The rows of a group lie close to one hidden flat surface of 5 dimensions, which passes through zero. Surfaces can cross.
Some rows, each with its group after it:
[  5  34   2   6  16 -29   1  20  -7] | z_491
[ 32  26  -9   6 -43   6 -26  -5  24] | z_614
[-22  29 -20 -27  36 -41  -9  15  11] | z_742
[-20 -11  -5 -55  54 -14  30  -7   5] | z_527
[-36  16   4  65  -4  18 -51  82 -29] | z_742
[-49   0   4 -53  17  -8  22 -36  -9] | z_491
[  4   3  -9 -15  23 -22   1   4  -3] | z_491
[ 39  17 -35  12 -35  14 -36  -8  38] | z_491
[-12  -3   2   5   6  27   6   4 -23] | z_614
[ 28 -16  -9  29 -57  63 -22 -23 -26] | z_491
[  3 -23  -1  -1 -12  22   4  -9 -13] | z_742
[  3  22  46 -33 -19   8  -5  20  16] | z_742
[ 21 -18   5  16 -36  41  14 -33 -32] | z_527
[ 29 -48  24  26 -30  60  35 -35   0] | z_527
[ 12 -39  12  12   4  39   7  11  79] | z_527
[-10  62  68  20 -13  -5  -2  59  -4] | z_742
[-14   6  28  12  18 -15  14  24 -17] | z_491
[ 11  37  23 -15   1 -31  15  -5  38] | z_742
[  9   5 -30 -24 -40 104  -3 -34 -68] | z_614
[ -4 -47   8 -16  17 -22  19 -16 -30] | z_614
[ 18 -70   9 -16 -20  11  16 -38 -64] | z_614
[ 35  31 -28  18 -57  62 -36  -4  47] | z_614
[-23   1  39  16   5   2  33  13 -87] | z_614
[-35  12   3 -41  21 -19  15 -21 -10] | z_491
[ 44 -30   1  52 -47  23  16 -45  44] | z_742
[ 5 -1 24 12  3  7 22 -2 11] | z_527
[ -9 -22  10   2   1  22   5   3 -45] | z_527
[ 16  22  45  53 -15  15  28  11  46] | z_527

New rows, each followed by its group:
[  0  23  23   9  38 -42  18  40 -24] | z_491
[ -2   3  32 -34  -6  22   0  10 -22] | z_742
[-24 -49 -14 -44  30  14 -10  11 -49] | z_527
[-33   6 -20 -29  16 -24 -11   8 -83] | z_527
[ -9   7  11 -15  28 -23  20  10 -33] | z_491
[-14 -39   8  19  16   3   4  11  25] | z_614
[ -2   8   2  41   2 -11  22  -6 -31] | z_742
[  1  27   1  17 -13  20 -10  11   7] | z_614
[ -7  21 -25 -24 -16   6  -7 -31  13] | z_491
[ 46  21 -44 -32 -36  -7 -27 -39  42] | z_614
[-18  19 -33  -9  41 -40   5  -5 -14] | z_742
[ 35  22  -5  37 -21  11 -12  18 -31] | z_491
[-13  27  18  -8  17 -35  19   5 -36] | z_614
[-28 -52  24  23  -1  49 -37  65 -63] | z_527
[ 11   4 -29   0 -28  -7 -19 -26 -28] | z_527
[ 39  17 -16  43 -62  41 -31  -7   4] | z_491
[-31 -22 -18 -30  38  26  17  -4 -23] | z_614
[ 28  10 -28   2 -18   1 -19  -7  21] | z_491
[  9  13   5   6 -15   1  -5  -2  -1] | z_614
[ 47  -9 -12  39 -77  73 -38 -13  24] | z_614
[  4 -26  -5 -22  12  11  19 -26  26] | z_527
[ 11  30 -61 -41 -13 -13 -33 -38  59] | z_491
[-31  -2  -4 -35  -5  21  16 -34 -42] | z_491
[ -9 -43   6 -12  23  -7   2   2  39] | z_491
[ 17 -56  -6 -10  24   6  13   3 -18] | z_491
[  9   9   5  34 -47  74 -13   5 -18] | z_614
[-19  29 -36 -35  41 -13  -7   5  62] | z_614
[ -6  21 -15 -17   4 -12   4 -14   3] | z_491
[  9 -11 -28  -5  -5  30 -21  -7  46] | z_614
[ 13 -38  13  -3 -10  -2   9 -16 -25] | z_614
[ 30   0  11 -12 -13 -53   1 -16  -6] | z_614
[-18  21   2  37   8 -12 -13  40  -8] | z_742
[-32 -27  -7 -13  33  16  15   9  -1] | z_614
[-27 -39 -11 -44   4  13  14 -41 -17] | z_491
[  8  47   0  -9 -10  -9   0  -5 -19] | z_614
[ 15  64  44  15 -11 -34   8  14  55] | z_742
[ 45  12 -57 -43 -26 -12 -27 -41  57] | z_614
[-22 -20  23   8   3   3   3   4  29] | z_491
[ 17  36 -25 -44  -2 -30  -5 -27  -4] | z_614
[  1 -55  49  22  48  -9  38  48 -51] | z_491
[-12  27  13  35   3   4 -14  36  32] | z_614
[-43  12  42  22 -33  22   3  -8  21] | z_491
[  0  12 -31 -21   0 -22 -21 -14   7] | z_527
[ -5   6  45  34  35 -35  23  58 -11] | z_491
[ 10 -26  42  29   8  39  23  22  70] | z_527
[-18 -20  34  10  12  31  17  28 -35] | z_527
[ -1 -79  20  45  -6  27  -5  13  29] | z_614
[-29  -5  31  19  39   1 -10  70  24] | z_527
[-11   5 -22  -5  17  12  -9   4  38] | z_614
[ 18 -30  12  -6 -11 -15   9 -18 -30] | z_614
[ 24  10 -29 -39 -18  -5  -6 -39 -10] | z_614
[-15 -31 -21 -30   8  18 -22  -1 -15] | z_742
